The groups are shells around one centre, one inside the other: the same stretched ball of 6 dimensions in 9 sizes.
(in the rows, 128 means zero)
Some rows, each with its group after it:
[ 83 118 117 159 108 109 110 118  94 116 180  66 201 144  87 118  75 100
 102  85 181 203 133 114  74 116]	T
[113 167 157 100 157 132  90 121 162 104 144 146  52 146 163 104 130 173
  77 132 113 128 117  96  99 103]	T
[145 107 100 116 112 134 151 158 106 134 124 145 186  87 138 172 166 114
 182 124 118  77 156 120 173 119]	H
[119 188 188  61 151  90  88 106 164 108 140 159  51 153 173 137 116 178
 103 168 120 107 105 107 112 131]	M
[117 108 116 123 113 140 140 166 113 128 126 138 147 110 140 147 153 116
 163 105 142  99 161 149 126 116]	L
[ 99 126 124 143 110 112 112 169 113 135 143 115 116 145 141 138  91 101
 133 123 148 164 134 147  94 128]	L
[135 163 158  65 150 132 104  98 169 105 129 171  85 118 180 144 184 196
 116 145  97  52 131  88 166 105]	Z
[ 92 129 117 167 120 120 104 190 113 135 148 107  84 159 137 109  66  90
 105 117 145 206 124 144  60 121]	M
[109  94  85 186 103 133 143 249  82 155 125 117 115 132 128 128  75  45
 162 108 148 192 148 180  66 131]	F
[103 135 131 125 122 110 108  92 116 109 172  91 190 131 106 129 109 134
 103 104 155 156 129  89 112 112]	Q
[137 129 119 115 119  95 141 134  93 126 152 115 206 108 103 156 104 102
 153 130 143 137 129 103 127 135]	Z
[135  79  75 158  91 138 167 248  81 164 101 149 150  96 148 175 134  54
 219 123 127 110 169 185 140 134]	M
[147 144 117 111 138 117 119 122 128 123 145 135 155 108 140 148 135 139
 125 144 100 115 120  71 161 115]	M
[ 94  97 100 164  89 122 124 188  96 147 138 107 148 134 137 153 101  80
 159 109 155 160 153 166 110 126]	V
[ 95  96 102 160  98 142 128 198 106 142 127 121 121 131 146 141 122  90
 158  99 151 142 162 175 102 117]	Y
[131 105 107 120 114 146 146 175 116 133 117 152 145  99 150 157 169 118
 176 113 125  78 164 144 149 114]	Y
[145 161 150  70 160 137 116  86 158  96 141 159 125 105 150 130 182 191
 106 130 101  64 129  64 157  98]	F
[ 93  87  79 194 101 147 131 193  85 137 151  85 169 128 105 115  94  68
 130  75 160 196 155 146  77 107]	F
[148 139 130  99 142 139 135 199 141 134 101 188  50 113 182 143 155 132
 159 152  94  79 139 142 132 122]	Z
[115 180 172  81 158 107  89  77 157  93 163 130 100 145 139 111 119 182
  70 135 128 131 106  71 103 110]	Y
[122 135 147  83 127 120 131 105 126 106 143 137 170 110 127 148 159 152
 143 112 147  81 147 114 134 117]	H
[146 132 104 127 130 116 130 143 111 130 145 127 172 105 127 149 121 114
 136 138 108 132 124  82 150 120]	F
[125 115  91 163 117 119 133 174  91 136 151 103 173 119 108 131  86  79
 133 116 134 182 130 110 104 122]	T
[121 152 146 105 131  92 115 127 118 119 153 122 141 135 125 138  92 125
 122 140 142 149 116 107 103 133]	L
[138 155 148  73 133  96 117  71 132 107 156 131 189 109 130 163 146 165
 130 143 124  86 123  69 169 122]	Z
[151 152 128  94 141 118 117 130 141 125 131 158 119 109 164 156 150 152
 134 159  89  88 121  82 171 118]	H
[135 112 112 108 119 144 143 149 121 126 123 151 159  94 147 160 178 133
 168 115 121  67 160 124 163 111]	Z
[109  96  86 168 103 137 132 175  94 138 145 103 176 118 120 140 114  86
 146  98 143 158 151 133 117 113]	V
[134 121 111 123 132 149 135 171 126 126 123 152 117 107 150 134 156 127
 144 118 112 100 148 122 132 108]	Q
[119  95  96 135 105 154 139 158 114 132 127 133 170  99 144 157 175 120
 167  98 131  85 170 136 159 104]	M
[159 124 110 107 126 121 152 181 110 139 115 163 144  93 147 166 145 108
 181 148 105  87 140 122 156 130]	V
[142 160 156  69 162 134 126  98 149  93 141 158 126 107 137 120 170 179
 110 123 116  75 131  78 128 104]	F
[104  90  86 167 103 144 138 158  89 127 153  91 205 112 101 130 124  90
 141  75 159 157 160 128 108 105]	H
[ 98 139 138 124 118 112  99 138 131 126 146 121 107 147 152 140 109 131
 119 130 139 144 130 129 113 121]	L
[132 117 117 121 123 131 148 187 108 132 121 148 131 109 137 143 134 103
 166 120 133 111 150 146 113 125]	L
[106 141 149  96 117 109 107 114 136 119 142 133 130 134 153 156 137 150
 136 131 140 102 137 126 138 123]	Q
[144 143 135  81 126 103 129 109 126 121 138 146 174 103 142 174 152 147
 156 149 116  76 132  93 176 127]	V
[155 141 123 108 158 145 143 180 130 119 120 169  90 104 145 115 145 129
 131 131 100 106 132 107 109 112]	M
[161 138 126  86 138 118 149 143 118 122 126 161 160  90 136 158 154 132
 164 144 110  76 135  99 155 126]	Z
[117 158 148 111 135  81 113 114 110 112 169 103 161 140 101 125  66 118
 104 134 153 180 106  93  81 135]	F
[100 159 165  89 129 100  93  86 144 106 158 121 126 146 143 139 121 165
 105 131 146 122 123 105 119 120]	Q
[111 130 115 147 119 101 117 132  98 124 168  88 185 133 100 129  75  99
 113 116 151 190 120  98  96 124]	Y
[114 121 126 130 116 124 135 211 113 141 116 150  82 132 155 141 111  94
 164 128 140 131 146 178  90 133]	H
[131 152 147  84 147 138 111 119 158 110 130 163  89 118 170 135 172 176
 118 134 105  73 135  99 148 104]	Q
[117 172 164  85 146 107  88  97 159 108 149 141  85 144 163 132 127 175
  93 149 116 115 112  88 128 116]	L
[117  98  89 164 101 116 146 186  75 141 146  99 199 114  99 144  88  63
 161 105 156 173 145 139  99 130]	Y
[130 128 128  98 126 127 132 116 123 114 140 136 174 103 131 152 160 144
 146 116 132  85 146 104 150 113]	Q
[102 154 158  93 123 102  92  97 145 114 151 127 118 144 156 151 127 162
 115 138 137 114 126 111 135 121]	Y
[140 166 165  68 157 131 116 154 164 114 111 192  31 126 188 133 162 172
 130 155  98  66 129 125 125 118]	T
[120 166 172  60 148 121 101  71 163  94 146 151 114 125 156 137 171 199
 105 130 125  68 130  87 144 107]	V
[ 80 118 128 135 109 137 100 111 129 113 158 100 149 140 135 129 137 143
 109  87 159 135 151 126 114 100]	H
[102 106 105 152  96 101 131 143  81 132 162  83 220 124  95 151  86  82
 148 103 170 174 141 129 107 130]	V
[149 132 124 106 132 130 142 212 128 143  98 185  65 111 179 156 144 114
 176 156  99  85 141 152 135 131]	T
[125 167 173  60 157 130 108  84 164  91 142 159  98 123 154 123 173 197
 101 125 123  68 132  90 127 103]	T

New rows. What belongs after each?
[144 177 167  57 168 128 106  78 169  92 142 166  99 115 159 125 175 204
  94 142  98  65 119  60 149 101]	T
[105 119 122 120 120 152 114 124 138 115 139 131 134 119 153 137 172 154
 126  98 131  92 157 119 144  95]	F
[140 112 112 108 109 134 145 199 123 148  97 177 106 101 182 182 170 115
 201 146 107  58 160 164 171 129]	M
[135 169 149  90 154 117  98 107 156 110 145 148  93 129 160 130 136 171
  95 151  99 110 110  72 139 111]	V
[142 157 139  91 140  97 117 102 127 115 153 131 162 116 130 149 121 145
 122 149 117 117 113  72 146 125]	L
[111 183 185  59 163 120  83  37 174  77 166 135 109 139 144 110 159 219
  62 121 128  92 116  58 122  96]	M
[ 93 137 142 109 125 134  95  74 144 100 163 109 155 132 136 129 155 174
  95  97 145 111 142  92 135  95]	M
[131 185 163  74 157  94  85  41 156  93 174 122 149 131 134 132 126 191
  71 150 111 120  96  31 150 110]	M
[ 95 128 125 134 108 104 104 102 112 119 169  88 189 136 115 145 103 124
 115 110 158 159 132 104 122 118]	Y
[126 104  83 174 109 125 140 232  89 156 126 125 123 123 136 140  83  57
 161 129 125 178 137 152  99 131]	F
[135 135 134  95 130 139 126 181 147 135 102 185  57 116 194 158 170 145
 164 149  99  62 147 148 153 119]	T
[102 174 173  89 151 117  81 100 166 100 151 139  58 157 163 112 124 182
  76 134 127 127 115 100  98 109]	Z
[152 119  93 144 127 117 154 198  88 141 132 133 162 102 115 140  98  74
 159 134 120 153 130 116 112 131]	F
[131 119 128  92 114 120 146 131 112 121 131 142 187  97 131 169 163 130
 176 119 141  71 156 128 154 125]	F
[115 156 167  68 141 126 108  88 156  97 142 150 115 125 153 136 170 186
 116 121 133  70 139 105 134 108]	Z
[150 139 131  88 136 138 131 176 147 133 101 191  68 106 192 161 177 148
 166 156  87  52 143 132 166 120]	T
[100 179 175  81 143  94  75  48 157  93 175 112 127 152 138 126 115 189
  69 135 138 134 106  67 121 112]	Z
[134 163 142  94 146 118  96 104 155 114 144 146 103 126 165 141 144 171
 103 151  95 103 115  72 158 109]	F
[149 195 189  36 175 102 108  85 168  92 139 176  79 124 158 128 149 198
 101 164 104  72 105  71 128 121]	F
[132 122 127  97 129 148 139 141 131 115 124 156 140  99 148 145 183 148
 154 110 124  64 159 124 147 107]	Z
[ 92  82  75 201  88 135 134 223  78 154 140  91 153 134 118 133  78  47
 154  92 160 202 154 173  80 122]	H
[128 139 143  90 125  97 133 106 111 112 153 123 195 112 111 153 125 131
 145 125 150 111 133 103 128 130]	H
[120 154 150  96 145 114 114 100 132 101 158 124 145 127 120 120 124 153
 101 118 139 129 124  88 104 113]	L
[153 153 143  64 147 124 125  80 147 104 140 157 164  93 147 157 186 183
 132 140 102  48 132  63 186 107]	M
[ 80  96 100 179  96 122 125 164  82 130 164  71 190 140  91 121  75  72
 127  76 185 206 150 149  64 119]	T
[141 172 150  85 142  74 108  77 124 110 168 117 181 124 116 150  96 147
 108 159 123 139  97  53 140 132]	H
[ 98 113 109 160 117 137 121 177 108 128 145 108 127 136 124 115 102  97
 122  95 151 172 144 141  79 111]	L
[ 96  81  84 171  77 123 135 172  81 147 145  91 210 118 118 167 112  73
 174  96 163 152 163 157 132 124]	F
[122 115 112 125 112 144 124 181 132 141 112 158  96 116 181 162 162 127
 164 132 110  84 155 149 159 115]	F
[126 117 118 113 100 108 132 162 111 143 124 142 153 113 156 185 138 111
 184 144 128  93 147 144 164 135]	H
[125 162 152  84 135  93 100  72 137 108 162 122 164 127 134 152 125 164
 109 145 126 114 113  69 152 121]	Q
[132 184 168  76 160  98  94  86 154 101 157 140 102 138 144 124 115 175
  83 154 113 125  99  65 119 119]	Q
[125  98  94 147 101 128 149 205  92 148 121 133 154 109 136 160 121  77
 183 119 137 127 155 160 125 130]	L
[151  89  80 144 106 142 171 247  89 160  96 165 135  89 152 170 144  66
 215 132 113  96 163 172 143 133]	M
[148 140 116 127 143 132 131 215 128 141 110 170  54 121 168 130 117 107
 143 154  92 128 125 132 111 125]	M
[138 197 188  47 163  91  92  85 170 101 142 167  67 139 171 139 133 195
  98 176 102  88  99  76 136 126]	Z
[141 140 123 118 125  94 133 172 105 137 135 138 136 121 135 154  92  97
 154 155 122 143 119 120 119 142]	V
[124 110 120 102 112 137 143 125 116 119 133 137 191  95 132 163 180 138
 169 103 141  66 165 125 160 112]	M
[119 158 159  78 132 116  97 117 161 119 128 162  75 134 187 158 158 176
 129 154 109  74 130 116 158 118]	T
[ 75 105 103 184  99 118 111 155  88 129 172  64 177 151  95 114  64  78
 108  81 181 222 139 137  61 116]	H
[122 164 164  67 131  89 100  61 144 105 158 130 163 126 143 164 140 177
 120 148 130  89 119  78 164 124]	Z
[129 113 102 150 125 128 150 200  90 134 135 124 148 115 110 122  96  76
 148 110 141 164 140 137  80 125]	T
[ 83 117 122 142  99 113 102 106 112 120 167  83 188 139 119 145 110 123
 119  98 166 156 143 120 121 114]	T
[120 113 103 157 123 128 144 202  90 134 138 118 141 122 109 117  88  74
 141 106 148 177 139 142  69 125]	T
[153 135 125  82 127 118 136 115 128 122 130 155 176  90 149 177 174 150
 165 145 105  56 140  90 193 120]	F
[135 142 131 107 124 110 120 174 130 140 119 160  89 125 172 163 124 123
 157 162 107 107 128 133 143 134]	V
[113 102 107 143  97 130 137 229 109 156 105 152  89 127 171 164 123  83
 189 132 133 118 158 193 119 134]	M
[139 125 116 123 134 137 143 193 117 131 119 157 105 110 145 132 134 109
 152 127 117 115 142 135 110 120]	L
[ 92 133 133 133 107 101 100 132 118 129 156 103 140 148 136 147  93 118
 124 125 153 161 129 130 111 127]	Y
